The groups are shells around one centre, one inside the other: the same stretched ball of 5 dimensions in 7 sizes.
Known rows, each followed by its group:
[ 19.9  19.4 -23.3 -29.6   7.1 -10.9   5.4  30.1  -0.8  27.9  15.2]  (1)
[-38.6  12.4 -27.1 -18.2 -18.2  -6.6  -2.3  41.2  14.7  19.1  56.5]  (6)
[-21.4  -8.7 -27.6  -1.3   1.9 -16.2  -2.3   4.6  20.7  26.7  24.5]  (3)
[-57.2  -3.0 -15.6   4.8  21.2 -10.6   9.2  -1.9  29.0  42.8  42.9]  (1)
[-48.8   4.7 -24.8   7.3  -4.2   3.0  -3.8  10.1  53.4  46.0  60.9]  (6)
[  7.6  19.6 -26.1 -36.8  -3.8 -14.9   5.6  41.4 -19.2  17.4  23.5]  (0)
[ 13.3  10.1 -10.3 -34.1  44.8 -29.4  24.5  11.5 -36.6  26.5 -12.2]  (6)
[-25.5 -19.7 -16.1   4.1  38.8 -28.7  12.3 -22.1   5.9  33.9  -0.5]  (6)
[ 21.0 -11.4 -17.8  -4.8  33.3 -25.1   4.1  -7.5  22.2  25.0 -18.8]  (5)
[ -4.6  17.5 -22.6 -35.6   0.2 -16.8   7.8  42.0 -18.6  14.8  26.2]  (2)
[-12.8 -13.4 -14.7  -7.2  34.0 -30.0  10.7  -3.7   3.5  20.2  -4.9]  (0)
[ 56.8 -10.9 -16.8 -26.4  41.7 -41.2  10.3   1.4 -19.3   5.7 -52.9]  (1)
[ 54.3   6.7 -21.5 -42.1  23.8 -34.1  11.2  24.3 -39.2   6.3 -31.7]  (4)
[-45.2  -1.4 -17.8   2.1  16.3  -9.9   6.0   3.0  31.1  39.3  39.4]  (0)
[ -6.4 -21.4 -13.8   1.6  46.7 -32.6  12.4 -23.4   7.6  29.1 -18.0]  (3)
[  3.4  -0.3 -18.7 -22.2  16.3 -25.7   5.8  22.4  -1.4   9.5   1.2]  (2)
[ 35.2  13.0 -18.5 -38.5  29.4 -27.0  16.8  18.8 -37.3  22.6 -15.2]  (3)
[ 25.6  -3.2 -21.5 -32.4  21.7 -36.4  10.3  17.7 -34.9   4.6 -21.1]  (0)
[ -2.4 -16.2 -14.0  -1.4  45.7 -29.8  13.3 -20.4   6.1  32.6 -15.3]  (4)
[  1.4   7.6 -22.9 -21.0  -0.9 -14.5  -1.9  34.4  18.2  11.9  19.8]  (4)
[-20.5  -1.3 -29.8 -10.7 -11.5 -14.2  -5.3  23.7  16.3  17.1  33.2]  (3)
[ -0.9   7.3 -12.6 -27.9  40.1 -27.1  23.0   7.1 -32.8  30.9  -1.9]  (5)
[ 37.8   3.6 -13.6 -34.9  48.6 -36.1  23.3   2.1 -46.2  24.0 -34.2]  (6)
[ 53.6  19.4 -25.2 -55.3   6.9 -29.3   9.6  46.5 -51.0   1.0 -16.1]  (1)
[-29.3  -3.0 -21.7  -5.0   3.4 -14.0  -1.3  17.8  30.3  20.4  31.2]  (2)
[-42.3  14.4 -28.6  -4.5 -18.7   5.5  -6.1  29.1  43.0  38.9  68.6]  (1)
[  4.5  17.2 -20.1 -28.4  14.9 -14.0  11.4  24.1 -11.0  31.4  17.9]  (4)
[ 17.9  27.2 -25.4 -46.8  -7.2 -14.4   5.8  55.0 -25.3  11.2  22.4]  (5)
[ 47.6  12.7 -17.4 -47.7  30.1 -33.8  17.4  27.9 -49.0   9.1 -27.8]  (2)
[ 48.3  -9.6 -15.7 -33.5  46.8 -46.4  18.1   0.5 -47.3   6.6 -52.7]  (5)
[ -8.9 -19.2 -21.8   0.3  24.1 -28.1   3.9 -11.1  11.1  23.4  -3.8]  (4)
[ 11.1 -11.1 -18.5 -15.4  38.5 -34.4  15.0 -10.6 -23.5  25.8 -20.6]  (6)
[-22.7  -9.1 -22.9   0.3   3.8 -15.6  -5.0  12.1  39.5  18.5  23.6]  (0)
[-32.4  -0.3 -29.7   2.2 -11.9  -4.0  -8.0  14.7  42.7  32.6  47.6]  (3)
[ -0.6 -17.9 -16.4   2.6  32.1 -25.8   2.9  -9.8  31.3  22.2 -10.2]  (3)
[ 13.7 -11.4 -14.5 -17.5  45.1 -36.9  17.0  -8.6 -22.8  21.1 -27.1]  (2)
[ -3.3   6.8 -29.3  -9.9 -13.0  -5.3  -9.6  28.2  39.0  22.8  33.7]  (5)
[-45.7   2.0 -22.4  -7.2  -1.3 -10.9   1.3  21.7  21.4  25.2  46.7]  (4)
[ -4.4   1.3 -15.9 -27.5  30.3 -30.7  18.0  12.1 -32.9  19.5  -1.7]  (0)
[-41.5  15.9 -25.7  -8.9 -15.4   3.1  -4.0  34.4  39.2  33.4  65.4]  (5)
[ 22.3   4.7 -25.5 -22.5  12.8 -20.3   5.0  13.2  -8.2  25.1  -0.6]  (1)
[ 18.8  -3.3 -16.5 -21.4  27.6 -29.2   7.9  13.7  -1.7  11.1 -15.3]  (2)

New rows. What belongs after each?
[-47.6  -9.9 -14.0   1.8  29.5 -20.2  11.8  -6.4  15.6  34.6  24.6]  (1)
[ 14.5  -9.8 -24.0  -6.8  22.0 -23.7   3.1  -6.0   9.5  27.9  -8.5]  (1)
[-55.3  -4.1 -15.0   5.3  23.7 -11.5   9.6  -3.9  29.0  43.1  40.0]  (1)
[-41.8   7.8 -18.6  -5.9  12.4  -6.6   8.1  11.1  20.8  42.1  45.3]  (3)
[ 43.4 -10.1 -16.4 -22.6  35.6 -37.0   7.3   6.9  -5.9   4.5 -40.3]  (1)
[ 43.3   8.7 -23.0 -40.9   8.8 -28.8   3.9  39.0 -20.6  -2.2 -16.3]  (5)
[-23.5  -2.6 -24.2 -13.0   6.8 -20.2   5.0  13.1  -2.4  22.7  23.4]  (0)
[-14.7 -16.5 -22.8  13.2  13.0 -14.0  -7.1  -7.0  58.2  29.0  13.9]  (5)
[  5.7   3.6 -15.4 -28.4  37.6 -30.3  21.2   5.1 -38.2  27.5  -8.2]  (3)
[ 15.4   2.2 -26.3 -21.9  -5.4 -19.3  -6.4  35.2  16.9   2.6   8.0]  (1)
[ -2.4  11.4 -23.1 -35.9   2.7 -23.1   8.4  38.2 -27.2   9.0  16.9]  (4)
[ 33.0   2.9 -12.2 -32.7  46.9 -34.8  21.1   5.7 -35.1  20.4 -30.9]  (0)
[-22.1 -15.5 -21.5   9.3  22.3 -18.2   2.3 -15.3  31.7  36.9  12.9]  (4)
[-53.3  -0.6 -23.6  14.3  -0.8   2.5  -5.1   3.6  64.2  46.9  59.3]  (6)
[-16.3  -2.5 -23.1   0.2  14.5 -11.5   2.5  -2.6  26.7  40.6  23.0]  (5)
[ 47.3   5.7 -21.2 -45.2  28.9 -38.4  17.2  19.3 -59.6   9.0 -32.6]  (1)
[ -4.6  -5.2 -16.1 -25.0  31.5 -35.2  16.8   8.5 -33.4  14.4  -8.0]  (5)
[ 29.1   4.4 -14.5 -30.7  42.8 -31.4  20.0   4.3 -33.8  25.5 -23.9]  (4)
[ 47.6  -2.1 -18.6 -27.4  39.2 -33.9  13.8   0.3 -26.0  20.5 -37.2]  (1)
[ -5.5  13.6 -30.4 -29.3 -14.6 -13.4   0.0  39.3 -10.9  16.3  33.4]  (1)
[-30.9 -12.9 -26.2   2.3   1.7 -17.7  -3.5   4.7  27.0  22.5  26.6]  (4)
[-25.6   8.8 -23.4 -21.1  -2.2 -14.3   3.7  32.2   1.1  18.7  36.5]  (2)
[-39.8   7.2 -26.8  -6.0 -13.6  -3.0  -4.9  27.5  34.6  28.7  55.8]  (2)
[ 20.8   5.2 -26.9 -29.9  -5.0 -22.4  -2.9  38.8  -1.8   0.5   4.1]  (5)
[-17.5 -15.0 -18.8  11.4  24.0 -16.0  -0.2 -12.4  48.1  34.5  10.8]  (4)
[-34.1 -23.5 -25.9  14.0   6.7 -19.6  -6.3  -8.6  42.1  23.7  20.5]  (1)
[ 40.0   0.0 -27.9 -28.6   3.4 -27.2  -2.1  26.7  -6.8   2.7 -14.6]  (1)
[ 43.6  13.2 -21.4 -43.4  13.3 -27.1   7.8  37.9 -26.6   4.1 -14.8]  (0)
[-34.4  13.5 -24.1 -17.5 -11.3  -5.8  -0.6  38.8  19.7  21.9  52.5]  (3)
[ 19.4   1.8 -12.2 -33.1  48.6 -36.9  25.3   2.4 -49.2  23.3 -25.6]  (5)
[  4.0  -8.3 -13.7 -20.4  38.5 -35.4  15.6   3.0 -20.1  14.9 -17.1]  (0)
[ 35.0  21.6 -18.3 -47.3  18.3 -23.6  13.9  39.8 -34.4  12.7  -5.7]  (4)
[ 28.6  29.0 -18.6 -49.3  13.1 -17.7  14.1  46.3 -32.3  17.3   7.3]  (1)
[-38.7 -19.5 -18.4  10.3  18.1 -20.7  -0.4  -5.0  40.9  22.8  18.9]  (1)
[-28.4  21.0 -22.9 -19.4  -6.8  -1.0   2.5  37.3  19.6  32.1  54.4]  (5)
[ 41.8   0.5 -17.2 -28.9  32.6 -31.3  10.6  12.4 -15.2  12.9 -29.3]  (2)
[-15.6 -19.1 -25.5   2.0   9.8 -24.5  -2.8  -2.3  21.8  18.1   7.6]  (5)
[ 18.4  15.2 -20.6 -23.7  14.7 -11.8   6.1  22.4   8.2  30.2  10.7]  (1)
[ 20.9  -7.4 -11.8 -29.7  51.3 -43.2  23.4  -1.8 -46.6  14.8 -36.2]  (5)
[  3.2   8.7 -26.8 -33.8   0.5 -23.6   7.0  31.8 -30.7  12.5  13.8]  (6)
[  7.7  -3.3 -21.5 -22.1  23.1 -29.6  11.1   6.9 -23.3  19.9  -6.6]  (2)
[-23.0  -8.7 -28.1  -3.1  -8.8 -15.7  -8.4  19.1  31.8  13.2  28.8]  (5)
[  1.3   7.0 -22.1  -8.9   7.1  -7.5  -2.0  17.8  38.0  30.1  22.0]  (6)
